Each new row is followed by what is left after taking away its nearest point in the smallest flat space through zero that holds the last named rows.
In the rows, 128 means zero.

Q698, 4 rows:
[[ 85 118 165  98 104 140 170 141 187 145 110 168  68]
 [ 63  80 110 173  94 149 171 112 118  57 106 161  83]
 [130  80 146 106 181 100 149 121 132 124  72  92  46]
 [102  69  51 127 103 102 130  89 165  66 153 170  25]]
New rows:
[184 125 126 111  85 127 126 146 138  56  72 159 151] | [193 129 133  98  94 121 123 149 145  70  70 153 147]
[136 177 136 133 141 125 135 126  74 134 167 122 105] | [124 170 140 130 135 127 145 126  84 131 162 131  88]
[113  97 119 120 133  82 135 139 128 140 146 126 147] | [106  99 127 124 129  89 141 142 126 140 141 128 152]

Q437:
[[155 153 131 114  83  80 154 171  71 138 170 168 144]
 [148 102  83  56 183 130 140 211 159 158 116 213 105]
 [191 138 152 112 142 144 165 112 106 182 141 145 109]
 [159 128 185  33 155 175 147 143 109 169 155 145  91]]
New rows:
[140 139 191 127 123  92 143 116 107 149 142 141 149] | [119 122 166 131 145  99 127 123 140 136 119 143 147]
[130 111 107  91 102  85 113 157 130 115 114 110 118] | [149 113 118 104 110  99 121 128 131 131 109  97 111]
[126 126 115 124 129 114 154 128 123 137 123 152 127] | [113 125 127 123 127 124 146 117 125 128 123 135 126]

Q520 (4 x 13):
[[ 99 152 117 161 184 155 130 131 139 129  89 133  96]
 [123 119 179 105 158 168 162  86 164 158 145 129 125]
 [ 99 112 193 139 122 124 174 133 195 122 129 171 150]
 [ 76 107 145 188 161  99 192  74 183 150 128 125 144]]
New rows:
[128  56 116  69 119 110 157 157 156  83 112 137  98] | [124  61  97  80 142 115 156 137 146  95 108 118  87]
[100 155 151 105 123 109 152 135 146 127 112 112 155] | [108 161 135 101 128 114 139 134 128 129 110 101 147]
[117 105  78 130 127 152 111 133 125 136 141 123  82] | [113  95 101 128 113 144 126 136 145 133 149 137  96]
[ 68 153 139 124 120 146 103 136  82 123 150 128  56] | [ 64 136 152 128 102 123 121 124  96 126 166 130  77]

Q415 (4 x 13):
[[141 121 101 130 104 131 133 160 141 141 139 115 138]
 [142 121 105 126  63 142 122 138 108  82 152  86  87]
 [157 116  44 102 158 167 102 109 116 120 102 124 117]
 [111 119  86 152 135 115  84 105 107 156 133 148 138]]
New rows:
[122 141 119 158  99 124  82  80 119  87 170 147 156] | [144 144 126 134 120 140 116 107 150  93 153 143 172]
[ 93 113 154 113 122 153 169 167 133 109 118 165 142] | [ 89 106 122 121 118 154 142 151 114 110 121 167 135]
[117  83 145 130 159 153 144 139 162  94 113 140 171] | [108  78 131 145 133 146 123 131 143  88 129 134 159]
[127 159  81 112 159  85  90 149 143 157  99 171  85] | [128 164 115 110 131  83 110 161 146 133 110 153  70]
[143 128  90 127 143 168  95 126 153 115 126 175 177] | [133 134 133 134 114 157 107 128 148  93 141 164 161]
[170  95 140  80  85 175 111 154 133 101 135 155 124] | [147  97 153  99 102 154  96 137 127 125 136 180 139]

Q610, 4 rows:
[[118 119 131 132 149 110 116 101 156 134 156 117 191]
 [217 137 126 146  85 173 181 126 138 166 148  68 110]
 [186 180 112 114 102 141 149 187 137 153 160  98 139]
 [156  85 150 145 124 109 150 139 127  69 192 147 180]]
New rows:
[109 122 134  74  89 136 137 147  86 114  56 123 104] | [123 113 138  82  97 127 140 129 111 118  93 105 160]
[164 119  97 127 150  97 113 192  67 138 104 155  72] | [165  99 103 142 165  93 111 140  98 157 123 128 122]
[128 149 165 143 103 122 124  88 126 142 157 130 135] | [121 159 162 135 102 120 119 107 117 136 149 141 122]
[131 200 200 191  75 152 123 120 104 185 147 148 127] | [109 184 206 192  87 137 112 115 101 163 150 168 139]
[101 128 148  73  88 141 102 114  56 144 145 120  81] | [110 123 151  77  94 132 103 105  74 145 173 109 124]

Q949:
[[ 25 109 162 178  58 139  67  78  87 159 153  77  95]
 [ 44 112 154 122 135 194 111 143 184 148 127  72 104]
 [ 42 139 133 141  38  96  39  85 154 182 200 132  54]
 [ 25 194 176 169  86 172  68  79  79 102 213 170  97]]
New rows:
[ 95 147 111 133 121 203 147 127 137 184  79 167 135] | [118 144 100 137 106 171 144 117 121 189  80 178 136]
[ 77 132 119 126 114 190 160 125 166  88 110 147 164] | [105 118 100 130  85 138 150 111 152 107 109 152 159]
[ 78 126 128 122  90 145 124 205 139 129 142 141 152] | [104 120 120 128  86 123 131 200 117 127 132 145 162]

Q138, 4 rows:
[[118 154 127 121  94 138  95  75 148 160 163  91 172]
 [207 160  97 158  90 139 168 128 154  64  97 170 161]
 [ 96  95 109 115 126 106  88 120 110  85 138 168 145]
 [136 156 104 167  92 203 129 172 118 168 146 121 105]]
New rows:
[147 170 121 170 120 173  86 115 163 126  87  95 150] | [121 138 131 154 152 146  81 128 146 113  79 109 130]
[125 121 114  85 126 115  84  84 177  88 148 157 175] | [133 128 126 103 144 147 118 135 166 127 136 141 122]
[ 90 116 116 138 101 144 107 176 151  87 128 133 141] | [101 126 139 129 116 130 127 161 165 106 120 105 140]

Q153, 4 rows:
[[116 154 120 108 102 156 154 130  77 189 108 147 141]
 [126 154 158 194 140 147 142 131 136 130 120 165 118]
 [121 142  92 148 171  90 139  62 151 145 172  86 111]
 [ 48 156 190 144 155 142  97 141 143 110 157 102 120]]
New rows:
[ 56  92 131 134 200 139 108 133 105 137 128 200 190] | [ 86  75 103 126 200 121 112 120 112 132 129 195 189]
[ 78  86 170  82 132 157 184 118 109 126  91 145 109] | [ 99  79 154 103 149 137 188  97 131 114 102 140 100]
[142 141 147 128  73 107 135 176 151 163 102 115 111] | [136 144 141 136  89  95 134 158 163 161 118 100 105]
[125 163 123 128 133 142 107 127 122 139 117 128 131] | [137 152 117 126 134 134 103 127 131 126 117 126 130]
[167 136  93 166 132 141 138  92 131 176  98 136 132] | [133 124 124 137 131 144 103 121 140 143 106 113 136]

Q96, 4 rows:
[[102 123  50 154 165 105 111 171  90 123 113 147  93]
 [170 105  97 133  69 166 153 175 116 119 149 156 107]
 [151 107  85 111 113 113  74 133 126 153 133 106  95]
 [141 118 126  57 201 149 131 134 175 154 143 118 155]]
New rows:
[193 145 126 142 133  98  96  69 124 166 169 149 108] | [179 152 124 152 154 110 131  88 118 150 167 173 119]
[188 115 147  80  98 137  94 139 158  80 137 128 127] | [147 132 139 110 133 115 100 140 137  65 117 139 128]
[109 175 135 154 154  98 113 137  82 116 159 114 149] | [140 160 133 129 134 120 116 146  97 125 176 113 149]
[139 111  65  89 116 170 104 147  89 121 107 129  89] | [117 133 123  97 124 165 123 110 100 111  98 123 120]
[121 126 123 104 120  99 144 113 165 113 107 137 126] | [123 124 114 109 113 100 144 120 159 111 107 141 120]

Q893:
[[181  91 115 118 100 112 169 112 155 105 101 134 143]
 [129 110 121 106 161 114 135 120 138 208 140 139 169]
 [186 109 116  93 139  87 155 138 108 181 167 142  94]
 [183 132 142  65 177 137  82 114 155 175 124 120 155]]
New rows:
[132 102 200 145 123 177 122 143  93 121 123 141 120] | [141  89 194 140 124 168 136 139  98 138 123 146 131]
[106 126 130 135 112 117 118 126 126 114 200 145 106] | [122 117 132 123 116 125 114 112 151 112 178 142 136]
[185 200 141 146  98 133 119 103 121 118 127 111 130] | [159 189 133 158 101 125 137 103 119 148 134 120 149]
[136 131 153  92 155  95 132 113 104 144 128 101 173] | [124 135 152 112 135  96 140 119  94 112 127 100 154]
[139 128 138 171 133  77 144 165 129 128 165 142 166] | [150 140 148 160 139  92 118 162 138 110 154 133 165]
[119 142 181 178  87 152 131 118 123 149 110 170 143] | [151 143 183 156  95 146 125 120 121 156 118 169 128]

Q777:
[[ 81 200  95 105  62 168 175 122 154 158  88 131 123]
 [106 128  97 192 105 110 184 156 203 145 152 164 126]
 [140  87  96 197 117 110 154 127 127 151 110 159 166]
 [133 170 143 190  92 106 166 105 152 149 119 157 129]]
New rows:
[ 81 129 163  86 178 178 126 118  97 131 127 166  93] | [ 87 117 154 130 170 163 145 117 107 142 125 186 106]
[150 104  86 156 173 114 131 131 144 144 116 157 124] | [144 142 105 125 164 126 124 119 138 140 110 144 108]
[175 107 134  93 101  78 120 161 157 131  83 155 110] | [173 112 134  87  98  82 120 160 155 132  80 153 109]
[132 104 130  95 128 136 159 141 102 171  79 114 113] | [138 108 150 114 138 117 161 145 124 163 106 120  99]
[ 96  90 115 155 105 147 166 119 160 136  80  82  94] | [114  89 145 150 124 135 144 109 145 123  92  74  86]

Q570, 4 rows:
[[122 172  97  89  87 172  89  95 108 131 150 186 123]
 [106  61 140 167 118 142  95 128 108 114 134 178  93]
 [147 106 100 146  99 109 136 188  78 143 126 178  85]
 [120 127 123 107 111  93 122 111  74 141 129 127 167]]
New rows:
[ 74 162  81 145 109 139  69  91 185 162 162 105 118] | [ 85 136  80 162 110  99  91 129 156 172 151  97 115]
[125 155 159 178 118 140 112 140 100 134  98 126  72] | [121 170 162 161 120 133 112 119  98 136  98 108  99]
[140 183 151 134 120 135 113 107 107 144 112 149 129] | [139 159 163 154 133 126 121 119 114 140 106 139 122]
[153 142 108 130 138  96 129  81 117 115 163 127 126] | [156 132 110 143 143 100 133  94 127 112 161 130 110]
[127  94 115 124 139 137 154 144 112 137 130 190 111] | [124 113 125 110 153 135 160 122 131 135 128 157 139]

Q266 (4 x 13):
[[165  54 164 154 151 111 116 143 160 122  92 153 187]
 [170 165 119 161 126  74 105 156  67 137 121 133  82]
 [126 135 130  94 162 123 122 129  97  74 147 143 150]
 [127  97 164 137 149 116  95  77 122  47 130 155 102]]
New rows:
[136  70 105 141 126 124 111 148 142 122 113 113 163] | [122 102  93 132 118 127 111 136 122 115 129 105 129]
[141 111 165 183 133 117 129 140 164 133 120  75 167] | [125 146 151 160 137 120 130 132 135 111 143  71 146]
[144 148 111  97 103  86 159 114 162  88 163 115  84] | [160 127 116 104 109  81 162 133 173 103 149 119 114]

Q15:
[[161 137 102  76 163 137 125 160 140 177 133 117  87]
 [150 124 114 110 165  64 189 147 115 123 118 110 121]
 [117  55  66  71  88 109 127 122 154 163 154 118  73]
 [103 163 123 121 151 116 123 154 151 129  99 126  94]]
New rows:
[103 125 105 125 131 114 132 147 113 200 139 140 139] | [ 95 133 118 144 128 113 132 141 109 184 133 144 153]
[145 167 110  89 101 129 136 160 119 169 117 116 141] | [125 159 117 110  82 122 137 145 117 147 115 121 154]
[117 121 141 120 120 148 103 184 117 107 131 105 127] | [122 111 138 120 118 136 115 181 111 103 134 102 132]

Q473, 4 rows:
[[ 63  92 157  59 153 162 125  53 151 162  91 113  99]
 [113 133 108 128 156 110 160 132 116 158  89  70  37]
 [ 68  79 148  79 146 138 127 160 153 175 120 121 129]
 [ 78  98 161 157  90 169 180  89 150 158 157 104 115]]
New rows:
[154  96 125 169 133  98 107 157 113 144  80 150 110] | [140  87 141 167 121 118 111 123 122 144  88 155 121]
[112 126 149 134  89  95 108 178 137 152 125 163 123] | [118 139 149 133  91 102 110 130 132 142 112 157 105]
[ 93  86 105 112 155 171  92  94 133 116 130 120 125] | [116 100  91 145 145 156 103 127 123 108 143 116 123]
[108 158  80  87 129 160 125 145 175 164 165 100 121] | [129 174  75  99 123 159 120 129 168 145 168 108 128]
[109 161 117 116 141 122 125 158 109 122 163 152  83] | [102 156 128 113 133 135 124 135 115 120 169 159  95]

Q185:
[[129 206 193 206 145 139 154 118  79 166 174 125 167]
 [118 159 146 131 215 134 132  81  48 163 125  83 136]
 [154 174  67 121 151 181 132 107 118 107 181 126 162]
 [119 165 135 154 113 176 136  39  87 127 121  72 139]]
New rows:
[ 83 141  82  82  98 101 127  80  92 125 112  94 132] | [ 90 153 103 103  97  83 134 127 105 135 138 128 143]
[116 111 163 111 113  87 104 116 138  91 175  98 128] | [120 119 155 109 126  92 105 115 132  91 184  98 134]
[128 107 117 147 113  92 105 139 157 111 150  96 114] | [129 121 118 151 131  98 107 129 140 117 157  88 121]
[167 161 145 169 138 137  83 157 166  94 144 128 103] | [158 148 144 155 152 135  78 136 151  97 122 108  92]

Q40:
[[121 123 156 158  86  98 148 134 124  77 165 121 110]
 [103  66  64 127 123  74 141 140 158  98  53 152 164]
 [124 121 184 221 130  95 117  82  90 114 117 155 130]
 [144 103 182 180 121 143 183 112 175 104 116 131 153]]
New rows:
[116 107  94 124 113  97  92 130  90 162 103  84  80] | [132 101 129 140 112 125 129 126 126 157 106  78  93]
[164 164  98 115 154 106  84 170 158 172 138 154 109] | [165 149 125 150 138  95 108 163 171 145 139 157 114]
[146 140  79  95  80 107 108 156  84  84 161 160 152] | [166 139 116 122 107 143 125 132 105 109 140 166 174]
[ 84 174  82 139 141  80  83  93 114  87 134 111 114] | [105 171 107 137 151 124 119  92 159  98 130 102 132]
[113 154 143  84 145  95  92  97 140  97 167 168  98] | [120 140 148  91 155 108 111  92 167 101 144 172 118]
[165  84  98 145 118 142 149  79 166 118 133 103 110] | [160  98  91 140 122 135 123  77 138 129 142 105  97]

Q894 (4 x 13):
[[114 203 120 125  46 205 123 111  88 118  69 117 130]
 [139 218  98  89  93 157 118  30 109 119 100 126 146]
 [180 176  60 110 105 135 128 103 125  69 106  96 118]
 [191 202  74 145  56 187 102 122 154 122  70 151 139]]
New rows:
[129  90 109 124  56 116 159 143 111 119 142 126 137] | [131  95 112 117  67 107 154 118 120 134 149 140 147]
[122 140 124 125 127 153 180 126 117 132 127 102 119] | [135 133 123 131 136 145 173 126 137 146 133 119 125]
[118 128 139 135 200 186 102 136 123 162 125 128 154] | [132 134 117 130 197 183 106 138 118 135 121 109 145]
[129 155 145 173 138 135 113 129 151 158 111 126 148] | [125 150 136 161 148 122 124 127 135 132 119 100 137]

Q235 (4 x 13):
[[130  44 112 149 131 124  90  63  73 150 130 107 166]
 [127  92 127 120 135 106 100  82 178  87 152 131 141]
 [103  87 141 113 163 119  89 170 146 135 120 108 169]
 [123  99 152 140 113  88 104  98 118  77 169  89 176]]
New rows:
[ 84 107 109 121 120  89 136 171 128 113 125 200 119] | [ 89 103 109 132 108  86 138 153 104 112 131 192 124]
[142  92 157 147 105 162 121 131 143  60 130 130 130] | [142  96 149 147 110 178 128 146 127  88 112 136 121]
[131 164  81  76 129 129 135 124 141 128 136 125 141] | [129 151  83  82 128 126 129 121 122 132 137 114 154]
[112 182 124 129 122 120 129 118 152 173 145 165 140] | [108 161 128 134 123 112 116 112 139 171 150 151 160]
[132 121 138 110 105 128 113 151  99 200  84 134 116] | [135 127 149 108  93 104 110 125 133 150 114 131 120]
[120 125  98 139 123 136 131 130 162 130 151 130 120] | [118 125 103 145 119 135 132 138 139 136 150 119 129]

Q488 (4 x 13):
[[111 137  94 200 128  98 174 137 164 117  99 149 174]
 [122  96  89 136 137 134 133 141 101  67 121 112 113]
 [111 155 137 156  90 145 168 118 147 116 185 147  65]
 [158 115  88 105 110 146  54 155 107  68 187 163 155]]
New rows:
[113 120 148 157 114 132 153 145 137  82 186 167 150] | [115 107 170 126 140 129 146 136 121 112 146 135 151]
[131 125 124 193 129 117  97 122 120 141  90 178 121] | [133 119 135 171 130 129  89 118 105 140  98 166  95]
[104 121 119 200 154 123 134 123 139 134 140  97 122] | [119 120 130 169 153 131 100 124 129 143 154  99 126]
[121  75 141 175 132  69  80 152 200  93 152 176 101] | [120  67 165 148 149  72  81 141 186 117 128 147  84]

Q699:
[[109  90 102 152 162 105 105 108 123 120 143  86  99]
 [127 133 144 106 164 131 146 116 132  79 191 119 122]
 [156  92  89 140 205 135  64  85 151 102 186  84 128]
 [159 108 166 141 152 153  96 147 162 154 132 122 111]]
New rows:
[128 160 106  93 128 173 126 128 123 113 163  92 200] | [105 133 129 119 121 158 129 150 121 141 136  76 158]
[132 200 120 145 117 141 130 123 130 124 126  73 173] | [123 184 139 156 125 136 131 134 134 131 126  61 148]
[131 145  99 141 150 123 140 119  95 118 113 195 178] | [125 119 131 156 170 121 135 134 106 127 121 175 140]
[105  56 151 174 139 128 162 144 119 126  56 126 127] | [130  80 138 148 154 146 159 125 126  96  91 140 163]
[119 121 185 141 123 126 142 134 144 114 136  75 100] | [133 138 144 135 108 130 128 116 138 116 120  89 139]
[144 128 101  85 155  77  96 133  76 114 133 131 159] | [146 122 140  91 150  84 102 158  87 133 123 134 138]

Q541:
[[156 176  87  97 130 111 192 173 111 140 209 213 104]
 [104 172 105 179 153 103 171  89 122 157 108 154 175]
 [135  95 135 121 167  57 142 166 110  97 231 169 208]
 [137 105  46  65 181  87 193 180  84 100 192 162 183]]
New rows:
[134 127 170  98 168 133 134 116  66 125 120 134 131] | [135 137 176 105 161 137 133 112  70 131 117 138 121]
[102 129 132 136 125  78 138 141  56 138 200 137 147] | [ 98 131 130 133 108 114 123 125  64 146 147 105 112]
[155 155 130 140 181 132 125 169 126 138  97 134 126] | [156 147 142 140 178 130 114 171 129 133 102 130 127]
[ 73 121  80 160 156 146 140  92 144  97 128 189 167] | [ 88 107 103 139 131 167 111 109 154  88 136 178 125]

Q532:
[[107 108 162 137 146 135 110  72 133 177 156 165 139]
 [ 52  95 135 114 151 143 131  98  97 193 162 153 141]
 [173  94 132  70 136 118 146 129 118 126 106 154 140]
 [140 128 144 118 119 110 134  97 155 137 148 142 118]]
New rows:
[117 116 101 111 110 127 113 168 158  82 104 111 121] | [106 103 122 117 122 132 101 135 160 111 119 134 129]
[124 130 127 107 104 111 154  95 144 134 114 139 115] | [118 133 124 130 115 130 137 110 127 130  99 132 126]
[ 87 139 128 110 114 144 116 137 142 133  94 120 200] | [102 146 134 106 103 130 121 125 163 128 103 122 190]
[133 106 104 121 122 200 200 109 128 127 147 132 154] | [145 121 110 144 117 200 189 105 142 117 146 127 150]

Q499 (4 x 13):
[[164 141 148 133 126 132  85 158 148 174 153  91  71]
 [172  98  77 106 118 148 139  99 127  87 110  55 116]
 [165 173 120 117 138 101 133 105  82 137  93 113 174]
 [127 123  84 122  87 103 100 159 107 220 114  73 107]]
New rows:
[166 124  96  52 104 151 135 105  68 113  93 111 134] | [135 125 137  70 110 156 121 133  95 129 125 155 111]
[164 157 139 155 128  87 174 104 184  63 114 143 108] | [141 150 118 156 103  71 163 126 174 117 108 134 103]
[106  90 120 171 131  83 117 170 130 163 116 106 128] | [131 101 135 168 153  94 127 148 133 118 116 110 138]

Q681 (4 x 13):
[[120  96 156 138  77  93 114 116 155 122 112  82 119]
 [125 151 162 131 194 118 138 214 163 176 149 136  95]
 [112 158 119 130 160 145 193 110 136  92 179 162 109]
 [129 123 104 182 111  53 138 161 174  85 133 128 121]]
New rows:
[121 112 122 129 121  96 102 128 152 106  88 101 103] | [120 130 117 114 148 127 118 121 135 111 103 122 103]
[ 92 134 110 100 170 125 108  99 168 132 138 101  97] | [101 132  90 106 165 119  94 100 158 127 126 107 111]
[143 104 121  87 100  88 117 109  88 105 140 165 172] | [134 110 150  84 121  86 129 135 110 124 154 158 150]
[139 107 134 125 143 100 104  94 112 167 166 155 111] | [139 106 129 132 138  91 106  94 116 159 166 155 111]
[144 185 186 116 177 112 138 137 103 156 118 107 177] | [142 176 170 132 149  92 145 114 109 122 118 104 182]

Q716 (4 x 13):
[[154  54 107 140 145 103 183 125 142 183 148 108 151]
 [165  65 120 110 112  99 119  93 102 171 153 141 147]
 [131 117 102 109  92 166 138 102 160 156 130 121 174]
 [ 75 124 130 129  95 112 108 101 108 117 119 134 110]]
New rows:
[ 93  85 176 142 157  88  99 149 120 112  88 167 102] | [116  93 158 125 142 132 108 143 155 129  90 161 144]
[148 178  84 114 151  93 168 118 135 134  80 103  90] | [153 169  81 100 130  93 150  97 125 142  85 113  99]
[ 78  81 136 110  86  98 167 135  90  99 126 105 146] | [126 113 143  98 106 124 155 156  99  90 129 112 158]
[ 84 129  87 162 118 129 115 155 161 107 128 139  80] | [132 114  85 144 119 131 104 147 154 126 143 150  99]
[149 167 127  95  83 170 144 141 124 115  98 121 101] | [150 129 127 106  94 137 159 138 110 131 107 117  92]
[112 110 132  80 117 150 101 118 104 141  81 124 157] | [117 110 138  97 147 138 121 143 107 137  81 115 143]

Q364:
[[109 182 130 105 154  96  87  25 161  92 109  42  63]
 [ 98 137 115 123 191 114 116 136 103  84 152  55 118]
 [125 120 102 131 165  64 129  95 123  89 129  40 135]
 [150 114  90 128 139  25 112 111  92 136 148 127 192]]
New rows:
[191 156 111 109 134 126 119 123 107 137 132 139 120] | [188 146 113 115 137 140 134 134 113 127 127 122 115]
[ 69 127 113 124  88 135 131 159 129 124 114 100 139] | [ 73 136 112 119  83 121 118 144 128 132 115 112 141]
[135 137  84  64 134 135 200 110 162 106 129 110 128] | [132 148  85  57 137 136 183 121 146 119 143 141 136]
[ 93 123 106 153 100 149 128  98  86 177 116  90 124] | [ 92 123 106 153 102 150 126 106  80 180 121  98 129]
[116 120 169 145 127  85 126 134 109  77 153 133 127] | [120 122 177 145 111 101 130 129 122  84 143 146 117]

Q925 (4 x 13):
[[135 179 146 150  94 143 102 116 143 174 121 155 151]
 [152 172 105 124 117  98 125 104 133 170 134 165 122]
 [211 153 139 145  86 160 161 108 115 141 123 113 140]
 [140 148 155 145 128 161 178 133 112 167 126 183 110]]
New rows:
[163 139 138 128 160 165 144 128 108 192 163 194 110] | [150 112 126 119 156 152  99 130 121 147 161 132 133]
[148 133 101 103 146 143 193 150 120 146 109 154 134] | [126 135 103 106 134 139 145 150 138 136 105 128 159]
[ 88 122 139 152  98 156 145 129 169 126 117 155 111] | [115 119 114 139  96 132 146 116 167 114 122 135 108]
[174 136 162 112 128  89 126 128 136  99 125 104 112] | [145 141 177 119 134  99 122 138 140 113 123 128 111]

Q165:
[[104 135 163 157  56 108  79 111 157 158  92 139 108]
 [146 131 126 152 117 167 129  81  71 126 124 170 161]
 [144 167 110 110  66  96 113 118 123 191  31 171 172]
 [116 128 154 122  25 143  94 141 152 164  52 109 145]]
New rows:
[155 131 114 154 119 140 156 132 112 101  87  96 115] | [150 136 116 163 126 120 149 125 120 104  94 106 101]
[ 98 114 117 108 103 173 148  98  79 107 124 130 105] | [ 93 127 110  98 114 131 145 111 105 121 118 131  90]
[163 143 126 124 158  81 165 124 125 150  98 104  96] | [158 128 146 142 133 119 155 111 112 138 105  98  98]
